The first 5 rows are patterns. Each new row is the sum of 2 different patterns, raised or lowered, with some noise. Before adding, each is slid sideways (what falls off one end comes back at the other) and multiplied by a number that may be negative. Names go in the order of the patterns.
Known rows, each followed by the names of its patterns:
-4 -37 5 -4 3 36 6 -21 11 -17 -28 0 -53 5 27 -12 -20 -11 7 -20 37 12 -30
 21 9 -6 -6 -14 10 5 34
J108
-20 16 28 -2 26 -16 45 20 9 -8 -12 15 1 9 -6 19 7 -18 5 -7 -13 21 1 -16
 -3 -8 -30 -12 36 -7 -4
J41
-12 4 5 -29 16 -15 -18 2 -9 21 -13 -2 -4 8 -4 9 20 -9 -14 13 -24 -17 8
 27 1 14 -20 -3 24 26 -19
J82
-9 -10 22 -17 -5 -46 -13 -33 -5 -13 2 8 -7 -47 -10 -29 -34 -44 20 -9 -20
 16 -15 3 -16 -28 -36 -6 12 -6 -6
J876
-13 8 -18 -22 31 -38 32 12 15 -10 35 3 16 -1 -18 14 -3 32 -27 2 -11 -5
 -3 13 -12 -3 -18 8 -7 -2 -26
J88

New rows, each followed by the names of its patterns:
-16 -32 -12 -61 -15 13 -28 -37 5 -31 -1 22 7 -36 26 -2 -2 -14 -31 6 -9
 33 -30 -32 -14 -15 -10 22 -14 -24 -15
J108 J88
-11 23 30 -17 3 4 16 0 34 -2 -15 7 0 21 0 -10 10 12 27 15 33 0 0 10 -16
 -3 34 26 19 30 14
J82 J876
-30 -45 -35 -46 -11 -14 -13 -22 -34 -35 -32 -9 0 -37 -25 -34 -12 -16 -32
 -19 -1 -12 -14 -30 -20 -17 -34 9 -18 -31 -21
J108 J82
36 26 23 23 32 35 5 16 43 11 50 62 20 -13 30 3 31 29 -27 2 58 31 10 16
 58 0 60 49 10 46 11
J108 J82
12 5 32 16 -5 -1 25 23 -24 41 -45 -15 7 -3 -30 3 -7 10 7 -12 -17 -20 42
 -4 11 4 -18 -11 21 -3 25
J108 J88
-12 6 -26 -6 -35 -8 -32 -8 -16 5 3 -17 -28 -3 -42 -7 -53 -5 -21 -15 -20
 -20 -17 -17 -16 -38 -11 -19 1 -15 -9
J876 J88
37 20 2 56 16 22 40 8 44 30 30 33 56 36 12 49 26 34 29 -7 18 18 63 0 28
 9 33 56 39 14 15
J41 J82
-34 21 -8 3 24 -33 50 -14 -34 -9 10 -9 -38 16 -35 -37 39 -18 -29 -32 -8
 -12 -3 -14 -69 -34 44 -7 -14 -20 -21
J108 J82
-7 -37 17 -35 -26 23 4 -25 -32 -26 -30 -39 13 -27 -29 -14 -26 24 -34 -15
 -46 -12 -36 -3 0 -15 -17 -2 -62 -33 -21
J82 J876
-45 2 9 -26 -22 -50 -11 -27 15 -22 -46 -5 -20 -35 15 -22 -49 -25 -19 -44
 -22 -55 -17 13 -31 -46 -43 -11 -25 17 -6
J108 J876
-38 -55 -13 14 -26 -25 -15 -17 11 -11 -1 -24 0 4 -11 -21 -31 -6 -22 -25
 -16 5 -22 -15 -4 -28 -44 -5 -26 -18 -19
J41 J82
-12 -23 1 -21 -34 -5 -17 11 -28 -12 -17 8 -6 -16 10 -5 -44 21 -52 -34
 -22 8 -39 -6 -38 -15 15 -7 -24 -46 8
J82 J88
-42 -61 -55 -13 -25 -35 -41 -25 -21 -18 -26 -40 -33 -27 -43 -33 -40 -19
 -23 -28 -58 -25 -41 -57 -51 -20 -40 -31 -20 -44 -29
J41 J876
-3 -2 -9 -18 -24 -22 26 -8 10 4 -43 -5 17 -7 6 24 9 50 -1 -19 1 21 22 -4
 24 -18 -4 11 -15 -6 16
J108 J41
46 47 10 16 32 13 70 6 12 14 15 -2 25 49 19 8 15 37 51 4 39 17 52 27 59
 -11 40 50 39 26 48
J41 J88
7 25 4 6 21 11 -34 26 -28 4 -7 -4 -36 9 -3 -1 10 7 -5 -12 27 -1 14 -5 10
 -6 10 -2 15 -8 -3
J82 J88
-23 -27 -10 -14 -16 -40 -50 27 -32 -30 -29 -33 -7 -38 -26 -61 -13 6 -46
 -23 -36 -67 -18 -12 -49 -19 -13 -50 5 -7 -55
J108 J41
33 -15 7 19 19 -27 1 2 19 -28 14 -10 9 13 -15 30 10 -32 30 -26 -13 -8 22
 -39 -13 -8 -17 2 -9 19 -29
J82 J88
-54 -49 -29 -44 -8 -62 -67 -38 -33 -34 -59 -16 -36 -31 -30 -39 -10 -37
 -36 -36 -45 -18 -16 -26 -22 -8 -4 -61 -23 -46 -18
J41 J876
10 28 14 6 27 16 22 -3 9 4 17 12 19 43 8 40 11 9 20 31 33 7 17 5 -3 20
 11 28 21 29 11
J108 J82
31 35 0 30 50 36 43 38 44 43 32 51 24 63 29 46 27 48 49 50 38 33 41 31
 23 60 32 37 63 56 7
J41 J876
47 22 8 46 7 24 32 56 29 54 16 21 58 63 -8 39 12 26 -8 48 -6 9 19 17 57
 8 28 5 49 23 43
J82 J88
-42 -20 6 -27 -10 -37 -16 -23 13 2 -32 1 -10 -9 -21 -19 5 -8 10 -5 -37
 -7 -2 -7 12 8 -13 -22 -14 -21 2
J108 J41
-39 -10 -4 -23 -7 -13 9 -2 2 -2 -40 -23 -7 8 -6 -23 -17 -12 34 10 -4 -20
 -3 -15 -40 1 9 -18 8 4 30
J82 J876
-12 -2 -14 -30 -1 -32 -4 -23 0 -17 -32 -19 -36 -24 8 -27 -19 -12 -31 -62
 -30 3 -13 -21 -51 -21 18 -14 2 -37 37
J41 J82
3 -21 -5 -8 -23 2 -26 -18 -31 17 -13 -15 21 -10 6 -1 -28 -22 7 9 1 13 2
 -23 17 -7 9 -35 -23 -17 -16
J41 J876
12 14 20 -21 -9 16 -3 -25 39 -29 22 18 14 11 27 8 17 10 -7 21 16 28 -21
 16 -14 -4 11 32 -1 13 -17
J82 J88
-27 20 23 -2 2 17 12 27 54 -6 13 14 5 -30 30 16 -1 17 6 31 23 6 12 -6 9
 4 34 3 11 37 -5
J82 J876
29 31 36 30 14 17 10 40 52 11 45 51 12 33 -10 12 -10 30 -20 19 15 35 32
 -5 19 -12 42 17 9 27 19
J876 J88
16 -4 19 -28 -7 15 -13 30 29 32 6 8 10 8 -7 -27 41 8 24 9 9 11 0 -5 0 4
 22 0 17 7 8
J876 J88
3 -16 -23 -23 17 24 10 -13 21 -21 -4 7 -23 20 20 1 36 4 -24 -7 15 1 -17
 24 -36 -26 18 -28 -33 -9 24
J108 J41
-15 -14 -8 -12 -10 -42 -7 -12 -10 -28 -26 -22 -8 1 -20 -55 -23 -13 -27
 -8 6 -54 12 -18 -24 -23 -26 -11 11 -23 -40
J108 J88
22 -15 16 25 -48 28 -18 -15 -10 27 -26 -37 -13 -1 27 -30 -27 -30 -2 7
 -32 -17 -9 -9 14 -16 10 -19 6 -19 12
J41 J88
-10 -52 -10 13 -26 -38 -16 3 -34 34 9 -39 -8 -4 -25 -3 -20 -17 -22 28 -7
 -43 -9 3 -16 27 4 -27 5 -37 -28
J108 J82
10 -10 -43 -16 -5 2 -8 -35 -32 -30 -5 -42 -9 -17 -20 -1 -34 -28 -18 -36
 -24 -6 -8 -28 -16 -4 -38 3 3 -28 2
J108 J41
15 -3 -12 -47 23 6 2 14 23 -10 -3 41 4 23 -10 20 -1 18 -1 22 -9 -9 15 37
 1 23 34 13 -45 31 -32
J82 J88
8 10 14 -9 64 11 -8 39 22 29 5 13 -25 10 46 4 12 19 18 44 3 13 -30 14 19
 13 15 22 5 11 0
J108 J876
-21 -3 -10 21 8 60 17 -33 23 14 3 5 -28 24 10 66 9 -3 10 8 1 24 12 21 18
 11 6 37 -57 13 39
J108 J876
-21 23 5 11 20 40 -25 -29 5 -26 10 -26 -19 10 0 1 -51 -20 -15 -1 2 -43
 -2 -15 28 -15 9 0 -7 -12 -13
J41 J876
-9 54 53 35 5 6 36 -18 57 -24 -1 22 31 56 7 27 18 41 8 29 62 18 25 52 -8
 17 51 53 38 69 26
J41 J82
45 7 32 48 26 52 25 58 36 66 24 -9 38 55 37 80 55 38 26 19 17 19 -9 31
 63 37 36 22 29 16 64
J108 J876
-50 -31 -3 -26 12 -31 -42 -33 -59 -52 -1 -66 -10 6 -12 -69 -41 -19 -65
 -2 -33 -48 -3 -4 -39 -50 -44 -26 -29 -8 -60
J108 J876
-18 24 33 2 19 19 -15 58 -24 1 -39 6 -39 7 -8 17 33 -3 -29 -17 2 -18 -19
 36 9 -12 38 2 28 -6 -8
J876 J88
12 15 -12 4 -21 10 -12 -4 2 -3 -6 -11 -8 6 -4 16 14 5 -17 -25 -9 15 11
 -30 -38 12 -10 3 -32 7 -18
J41 J82
27 26 -12 13 3 12 -42 16 -21 -8 5 3 32 -5 -19 0 -1 -14 -7 38 -3 -13 31
 -19 -2 8 15 -11 18 0 4
J82 J876
47 8 20 7 25 5 54 12 -1 9 17 19 69 31 -12 39 19 -39 51 -62 7 21 12 -37 1
 4 -3 61 9 -9 0
J108 J88
14 36 -18 11 11 0 -38 29 -4 0 21 -13 -29 17 4 6 1 57 -15 -12 23 -3 13 10
 18 -11 14 -20 -16 -7 -59
J108 J82
21 24 -21 11 -6 -18 -6 23 4 16 34 25 -45 1 5 -22 21 -9 -6 19 13 -17 -18
 -30 -2 11 -7 -36 -1 -1 20
J108 J876
-11 18 3 30 11 17 6 6 12 34 4 20 29 38 -2 6 26 39 -26 22 -16 -18 7 -10
 -33 1 1 17 16 -2 5
J41 J88
-4 17 1 0 -14 4 18 2 -7 -26 -6 -2 9 -13 16 22 -25 -3 -28 -28 -31 -21 -9
 -7 -24 13 4 -5 -5 -40 -5
J876 J88
31 14 -11 21 3 23 5 11 -7 6 3 1 -3 28 -4 13 -4 19 10 -1 31 -10 22 41 -9
 28 12 28 4 38 9
J41 J88
-9 -22 -2 -31 -63 -19 -20 -23 -43 -19 -62 -51 -9 -37 -47 -14 -19 -29 -57
 -37 -62 -18 -10 -52 -49 -24 -48 -40 -25 -22 -34
J108 J82
-23 7 -8 -16 -26 -15 -38 23 -12 9 3 9 27 -5 -29 -13 11 -5 4 -12 -33 -26
 7 -26 -9 -12 -7 -12 -12 -19 -34
J108 J88
18 -4 16 27 14 13 23 10 32 8 10 23 26 -19 40 -20 -10 3 23 -24 20 7 5 9
 -3 4 -3 30 -6 3 23
J82 J88
-22 -11 -44 -48 12 -31 3 -62 -13 -15 -30 -10 -21 -7 -13 -34 -22 -38 -16
 -48 -32 -20 -28 -41 -6 -55 3 -21 4 -32 -1
J41 J88
-8 7 -4 35 21 -18 24 -6 34 38 14 -12 5 6 -10 12 -28 20 25 -13 -2 -6 1 9
 26 -1 -12 12 -9 -5 24
J108 J41
-40 11 16 13 1 51 4 -17 -2 -34 -8 -32 57 -24 -7 13 -9 8 7 -28 -27 -15 27
 -3 3 -23 -14 38 -23 -16 -3
J876 J88
-33 -12 -30 9 38 -5 11 -25 31 29 10 14 -19 -10 1 12 21 7 24 9 3 18 -17 5
 2 -2 42 -34 13 -12 25
J876 J88
2 13 27 38 -4 -3 25 -21 37 4 -1 -19 21 -31 -14 -6 -29 24 13 1 -31 18 9 3
 32 15 -23 28 13 18 -4
J108 J88
26 -15 -9 -26 8 19 5 -3 -9 -30 -8 30 -14 16 22 4 46 2 -10 7 12 17 -15 9
 -26 5 28 -8 -15 4 18
J108 J82
-41 9 3 2 40 4 -6 10 -17 8 -23 -6 -59 16 24 -26 14 1 14 6 -25 -26 -25 20
 32 -2 4 -2 -2 -12 20
J108 J876
-34 -47 10 -41 -12 22 -19 -14 -19 -18 -39 16 11 -26 7 -2 -14 6 -23 -2
 -29 7 -25 -28 -8 -5 2 14 -28 -25 -15
J108 J876
67 29 55 10 15 57 27 54 46 70 31 46 11 0 44 -11 43 48 36 21 7 40 10 50
 56 6 34 36 18 2 10
J108 J41
30 9 -1 41 56 11 38 37 27 -11 54 27 -1 13 27 54 37 70 7 44 37 28 18 15
 11 33 28 51 44 51 5
J41 J876
-51 -30 -15 -8 -61 -12 -66 -38 7 -36 -1 -39 -56 -34 2 -37 -1 18 -33 7
 -15 -70 -31 1 11 -29 6 -76 -36 24 -16
J108 J82
37 -6 47 9 7 44 -3 -20 27 15 14 -14 29 -32 -6 12 -23 5 -3 -5 45 -34 28
 -14 22 32 29 11 16 -26 -13
J108 J88
-37 2 -11 -30 6 -10 14 5 -22 -24 -10 8 -25 -18 -19 -2 -29 -20 -22 -30
 -26 -8 -4 -34 -18 -25 -32 -28 13 -9 -25
J41 J82
11 -5 23 4 6 14 -17 -3 14 -53 29 -11 -16 -23 1 -23 -14 6 6 -5 0 4 -27 14
 -11 12 5 20 -12 -13 3
J108 J88
-5 -16 -57 29 28 -11 46 30 18 53 -13 -39 22 46 23 4 28 -26 27 30 -9 -34
 11 -6 26 -5 15 -7 14 11 5
J108 J876
-8 -9 11 -20 7 -4 17 0 15 9 11 17 1 -2 27 7 23 14 1 10 34 19 12 39 28
 -31 34 -4 15 -9 -2
J41 J88
-24 -46 -24 18 -36 -37 -25 -33 -20 -19 17 -34 20 -27 -21 -8 -10 -29 -33
 -14 -23 -34 -5 -48 -35 -26 -40 8 -35 -36 -30
J41 J82
5 24 17 24 46 11 18 9 17 18 29 -8 36 34 48 14 53 0 11 16 27 21 64 6 36
 61 70 -20 13 35 3
J82 J876
2 0 7 -36 -49 -18 0 -48 5 -12 -32 17 -29 -17 -20 -8 -15 -16 -9 -34 -9 -6
 -40 -13 -35 -28 -1 -2 -20 -27 -33
J108 J82
28 55 24 32 50 37 34 21 47 14 25 44 21 30 41 36 34 35 5 14 70 56 12 40
 35 45 5 38 7 22 47
J82 J876
30 23 -34 -8 17 29 25 32 36 -23 23 23 9 19 -37 31 9 49 9 38 -2 -5 9 9 -3
 67 29 20 8 42 -31
J82 J876
31 5 29 24 47 16 1 11 15 13 8 -6 31 8 62 28 35 -2 18 0 11 17 41 6 43 46
 46 -13 30 19 0
J82 J876
-40 31 14 26 -22 20 -17 24 -8 -38 -26 54 13 15 17 59 -39 15 27 -23 14
 -31 19 20 29 -9 -14 -10 -21 8 14
J82 J876
-14 -14 -43 -16 -14 -43 1 10 -30 34 -1 -40 -38 -9 -24 -2 -5 -59 -49 19
 -17 -25 -20 15 -25 -7 -4 -37 -5 -17 -7
J108 J82
31 5 25 19 42 7 42 4 21 17 29 19 -1 8 59 -34 68 25 27 18 52 42 32 23 5
 44 20 60 12 21 5
J82 J88
-11 -11 4 -18 -53 -6 -16 -39 -18 20 -18 -40 3 -27 12 -15 -44 -50 5 11
 -14 -14 10 -25 21 -6 -12 -30 -30 -18 -7
J82 J876
7 16 35 -5 -22 12 37 29 11 -24 12 -27 9 -35 17 0 29 37 20 -17 -1 23 -30
 5 14 7 27 41 -14 -9 20
J41 J876
2 -40 -9 39 -15 -12 -16 -13 -14 22 24 -50 10 -7 -14 -15 -9 -6 -5 9 -6
 -42 -4 -28 -13 27 -14 -41 24 -48 -7
J108 J88
60 17 28 17 33 17 21 35 18 8 10 21 34 32 0 18 18 12 25 44 6 9 19 8 4 26
 24 12 37 -7 3
J82 J88
